The first 5 rows are patterns. Each new row is the sum of 2 different patterns, raised or lowered, with some noise. Before adding, each is slid sideways (what falls off one end comes back at the other) and multiplied by a number that may be negative. Names go in the order of the patterns.
Some rows, each with the names of its patterns after it:
[ -5.4   3.2   9.1   0.7  -7.8   2.1   0.8   5.8   5.5 -11.0 -11.4   8.6
 -10.1  10.3  -9.0 -15.3  -0.7   4.0  -4.4  -2.0   6.7  10.7  14.1   5.4
   6.8 -16.9  -2.8 -12.5  13.4   1.1  -0.5  15.6  23.0 -12.0]	K611
[  7.5  12.0  -2.8   9.5  -1.9  12.1  -7.6  -4.8   2.6  -7.0  -5.3   7.1
  -1.1  -1.6  11.7  -1.2  11.7  -5.9  -6.4   1.2  -1.4  11.3   4.5 -11.1
 -13.4   3.2   9.1   7.9   0.1  10.4  10.9  -8.7  -5.4  -5.5]	K400
[ 17.3  -9.7  -3.9  -1.4  -7.0   6.8 -19.9  -4.9 -11.8   4.8   7.0  13.5
  18.9  -2.2 -18.1   6.7   9.5   4.5  13.2   7.9  -0.1   4.2  -5.6  -6.2
  -1.7  -5.5  -5.4   3.4  -4.9  14.0  10.3  -4.6   2.8  13.2]	K60
[  4.0   2.0 -13.4   0.4   1.9  -5.3 -14.9  -8.6   8.5  19.6  -3.5  -9.6
   3.2 -10.8   0.8 -19.8  -2.8  -9.5   3.0  -4.1  -8.3  18.0  -1.3   4.5
 -19.1 -14.0  14.6   6.8  21.1 -14.6   7.4   0.4   1.5 -11.8]	K246
[ 23.0   8.1  25.6   4.6  -3.8  14.3 -13.8  -3.0   9.8  17.0   6.9 -13.1
 -11.3  -1.2  -6.9 -12.1  18.6  23.7  -8.5   1.6  17.6 -18.3 -12.7 -10.6
 -11.7   1.7 -19.7   6.8  -8.3   3.7  -0.2  17.9  12.4  -2.5]	K481

New rows. What belongs after each?
[ -1.0  28.2  36.0  -1.5   4.4   1.5  14.0  19.3  14.4   8.4   1.3   7.2
  14.0  -8.7 -10.8  21.5   6.2  24.5  -4.0 -13.9  11.2   4.8   7.8  -3.0
  21.1  24.7  21.0  20.3  19.5 -12.2   7.1   0.4  10.6  10.4]	K611 K400
[ 5.7 15.6 37.1 23.3 18.0 36.9 37.6 40.3 23.8  8.2 30.8  6.8 -0.8 25.9
 27.5 33.3 11.1 -6.9  8.1 -7.7 11.5 27.4 38.2  5.6 24.2 28.0 -4.9 11.1
  4.2 -0.4 20.5  4.4 27.6 -0.1]	K246 K481
[ -8.9  -4.0 -12.1  -0.5 -18.5   0.3 -18.6  -6.5 -20.8   4.4  -1.5 -23.2
 -20.5 -16.2   6.7  -9.9 -39.5  -7.9 -26.8  -0.1 -25.7 -13.7  -7.2  -1.8
 -16.6 -17.8   0.5  -2.2  -6.3 -11.4   9.5 -12.2 -12.2 -18.6]	K611 K246
[-18.6 -20.5 -25.9 -14.4 -21.2 -12.8 -32.0  -7.6 -27.6 -30.1  -7.2 -17.6
 -37.6 -32.7  -9.6 -27.8 -16.9 -24.9 -19.8   7.0 -15.8  -6.1 -33.5 -28.9
 -21.8 -23.6 -19.8 -10.8 -34.5 -28.2 -33.2 -43.2 -17.3 -14.0]	K400 K60
[ 10.8  23.5 -21.4  -4.4  -4.2  17.4  -2.4  -7.9  -7.5  -2.6   5.6 -14.5
 -16.2 -19.0  15.9  -4.7  -5.4 -20.0 -36.5   5.5  -7.9  -9.9  -8.3   7.7
   1.0   7.2  10.7   0.8 -25.0  -5.2  -6.1  11.4 -11.2 -20.2]	K611 K246
[ -7.9 -32.7  -0.1 -16.6 -11.1   6.2   3.4   3.8 -22.9  -0.2   9.6  17.6
  11.8 -20.8   7.7 -20.1  -9.0  -8.9   9.1   0.0 -26.8 -16.8  -5.7 -16.2
 -28.3   1.5  18.6   0.4  -8.5  -0.3 -19.7 -26.8 -14.8 -29.9]	K246 K481
[ -4.6   3.6  15.9   9.2  30.4  17.9  10.7  10.5   3.2  33.2  16.0  26.9
 -12.2   8.3  15.0  27.2  -3.8   9.0  12.4  -8.6   7.1  13.8   4.4   2.0
   9.7  21.6  35.0  13.2   0.0  18.9  -8.6   5.9  -1.5   8.8]	K60 K246
[ 13.4   0.9  10.0  -8.8 -11.9  15.4  21.0  -1.8   2.2  13.1  -1.0  -8.7
 -10.6   4.5  15.7   8.8  16.4  11.2  26.5   6.1  15.6  -9.5  -0.4  15.9
 -11.9  -6.2 -14.2  29.8  19.9  -5.4   4.2 -17.5  34.0   4.2]	K60 K246
[ -2.7  -2.3   9.5  -5.7   3.3 -21.8   0.1  20.3  17.0  -5.4  -4.0   5.1
 -14.7  -6.8 -28.7  -7.5 -12.9  16.9  -1.5   2.2   4.3  -2.1   3.3 -27.8
 -31.8  23.9   9.0  14.9 -20.6   5.5   4.7  -1.8  -9.5  -2.6]	K611 K246
[ 9.7 17.2 17.9 -7.5  5.1 -1.8 -6.8 -5.3 16.7 32.9 -0.1 -3.4  7.9 -9.5
 -1.1  1.8 -6.7 11.8 -4.7  1.4 -7.1  3.7  6.2 26.7  9.8  9.0 18.5 18.1
 19.4  3.8  1.6  9.5 -9.6  6.9]	K400 K481
[-19.3   2.5  -0.6   7.2   7.2  -5.9  23.0  10.8 -15.0  -4.8  -2.7  -0.2
   4.1 -10.3  -2.7   7.8   1.3  12.0 -14.1 -15.7   4.9 -10.7  18.3  -4.7
 -24.6 -15.1   3.7   2.3   1.3   5.3  15.1  16.9  -4.2   0.3]	K611 K400
[-13.2  10.9  11.4  -6.2  36.9  12.3   9.2 -16.8  -6.1  30.9  25.0  28.8
   1.5  25.4  -1.8  -1.7   7.0  14.2   0.6  14.3  20.8  19.6  13.7  -2.4
  17.8  15.3  33.6   5.7   0.5   4.2  -5.4  12.9 -22.9   2.7]	K246 K481
[  3.2 -15.7   1.6   5.4 -18.8  -4.0  12.7   3.7  -5.8 -12.5  -2.0  24.0
  -9.1  -4.0  -4.3  -1.4   9.2 -16.8   7.8  -0.8   0.7  -1.1  -2.8  10.0
   4.1  -4.1  -9.3  -4.9  14.6  11.8  12.5 -13.2  18.9  15.6]	K400 K246
[ -1.6   8.6  12.4 -10.0   2.4 -10.0   0.3 -15.7  11.0 -11.1  21.4 -10.7
 -15.0   8.3   6.6  -4.9   1.3  20.5  19.1   8.0  -8.2  10.3  -7.9  -4.0
  -2.0  12.3  16.1   2.8  21.7  21.5 -10.0   1.8  -8.1   9.4]	K611 K246
[  5.7 -10.2  -6.1 -19.7 -20.5   1.1  -2.5 -23.4   3.3 -22.8  15.5  14.2
 -11.6  -9.7   9.2  10.7 -26.3 -22.5 -21.2 -21.7  -9.1 -11.2  -8.5  -6.3
 -16.3  -2.7   3.0  -5.1 -31.6 -12.8   5.6  -2.2 -12.4   2.8]	K611 K60
[ 17.3  -2.8  -6.8 -19.6 -38.4   4.1  -6.6 -11.2 -10.3   9.5   2.0   5.8
  11.1  -1.2 -22.9  -5.0  -6.3  14.7 -13.2 -22.8  11.6  25.7 -20.5  -4.1
  -3.8  19.2  -2.9  -5.5  -5.9  -1.7   8.6 -16.5 -14.3 -19.5]	K611 K246
[ -1.2   0.8 -16.0  -5.5  10.8  -2.7  -1.6   6.5  -6.8  17.6   2.8  -8.2
   8.3  -9.0  14.2  16.0  -9.2 -14.0   6.0   8.7   1.3  -7.1  -1.9   3.6
 -12.6   8.5  -4.7  15.2  -1.3  -4.5   8.8 -13.3  -9.2   2.7]	K611 K400
[ -1.5  23.9  14.5  -2.7 -24.0  -3.6  13.1  -8.9  12.4  -7.1  28.3  11.0
   9.1   4.0  10.4   5.0 -14.9   6.5 -10.8  20.9   6.0  -6.2  -0.4 -19.2
  16.8 -15.2  -0.6  10.4  25.9  -5.0  -4.9   9.4   0.1  -9.6]	K400 K246
[  6.4 -36.3 -25.7 -30.3 -32.5 -16.0 -41.0 -16.0 -24.4 -17.7  -9.2   4.8
  -7.5 -17.6  14.3  -0.4   0.9 -16.3 -20.1  -7.9 -25.9 -34.5 -12.5 -10.2
  -6.4 -24.6 -18.7  -6.3 -26.3 -42.1   4.0  13.2 -23.2  -6.9]	K60 K481
[ 14.3   7.6   4.5   5.1  10.8 -15.7   9.0  -5.5  16.1  11.6   3.1  26.1
  -0.8   9.5   5.1  12.2  19.0   9.3  19.4  -0.3   7.1   0.5  20.0   7.5
  17.5   7.1 -11.1  11.6   2.5   6.9 -11.6   9.0  21.0  22.1]	K400 K246
[ 11.4 -10.4  -0.5  20.2  -0.1  -0.4   2.6  11.6  18.0   2.5 -24.5  13.0
   2.0   4.8  25.9   1.6  17.3   9.5  11.3  -7.8  -2.4   0.7 -21.5  -3.8
  11.6  23.4  26.4 -23.5  -4.5 -18.7   4.5 -24.5  10.8   4.9]	K611 K246
[ -8.4 -27.4   4.4   4.7 -23.8 -23.1 -26.8  -4.3 -25.7 -24.0 -28.0 -13.0
 -24.5  -4.9  -3.5  -8.6 -28.6 -13.3  -4.9 -20.3 -39.5 -21.8  -9.8 -11.8
 -24.9  -8.5 -11.1  -3.1 -16.2 -13.8 -22.7  -4.7  -2.3 -34.1]	K611 K246
[-10.0  -9.7   5.2  -6.2   6.4  11.1 -14.9 -15.9   2.6  14.7   8.7  -7.3
  -7.4   7.8  -4.4 -10.1   0.2   1.7  22.0  -3.5  13.5  -6.1   9.7  -3.2
 -20.6  -1.5 -12.6   6.5  14.0 -16.6  -7.0  -7.3   6.6   1.9]	K400 K246
[-10.6  -8.4  16.7 -14.4 -13.0 -32.5   5.1  17.7  -0.8  18.7  17.1   5.8
 -19.3  -7.9  11.6  22.9  19.0   9.2  24.7 -15.6  -7.1   4.4  -3.0 -10.2
  14.4  10.7  22.2  14.4   1.7  34.6  -2.2  23.6  -1.9  -1.6]	K400 K481
[ -1.1  -7.0  -1.0 -12.6   3.1 -24.8 -21.8  -4.9 -18.2 -23.0 -17.1  -3.8
  -8.4  -0.6  -7.4  -5.9   1.6 -10.5  -0.2 -15.3  -8.4 -16.9 -32.3 -15.6
   6.8  -9.0 -11.6 -12.9 -11.4  -8.6 -16.9 -17.2  -7.7  -0.5]	K400 K60
[-15.3 -17.0   3.4   1.0 -17.0  -8.9 -18.9  -5.2 -35.9 -10.9 -18.4 -25.6
   2.1 -18.0 -32.3 -33.3 -11.2  -3.7  -4.9  -6.7 -19.2 -33.0  -7.4  -4.9
 -23.0 -17.0  -4.5 -26.3  -5.3 -29.6 -34.4 -19.7 -18.0 -24.5]	K611 K60
[-14.4 -33.5  -5.5 -17.2 -10.7 -11.0   1.6  -9.5 -12.1 -12.6 -18.2   6.8
 -15.0 -30.9 -20.7 -15.9 -15.9  -5.5   2.2 -16.0  -8.1 -18.3  -6.1 -23.3
 -32.5 -14.4 -15.2 -21.0   0.6  -7.9 -36.6 -29.2 -34.6 -29.3]	K60 K481
[-23.5 -12.6 -18.6  -0.6 -17.1 -37.4 -34.4 -12.4  -8.8 -32.2 -26.2 -22.5
  -7.5 -22.5 -25.3  -5.9 -20.4  -0.8 -20.4 -35.1   7.2 -19.3  12.1 -11.1
  -6.9 -19.1 -10.1 -23.4 -19.6 -21.6 -40.6 -21.7 -19.5  -3.2]	K611 K246
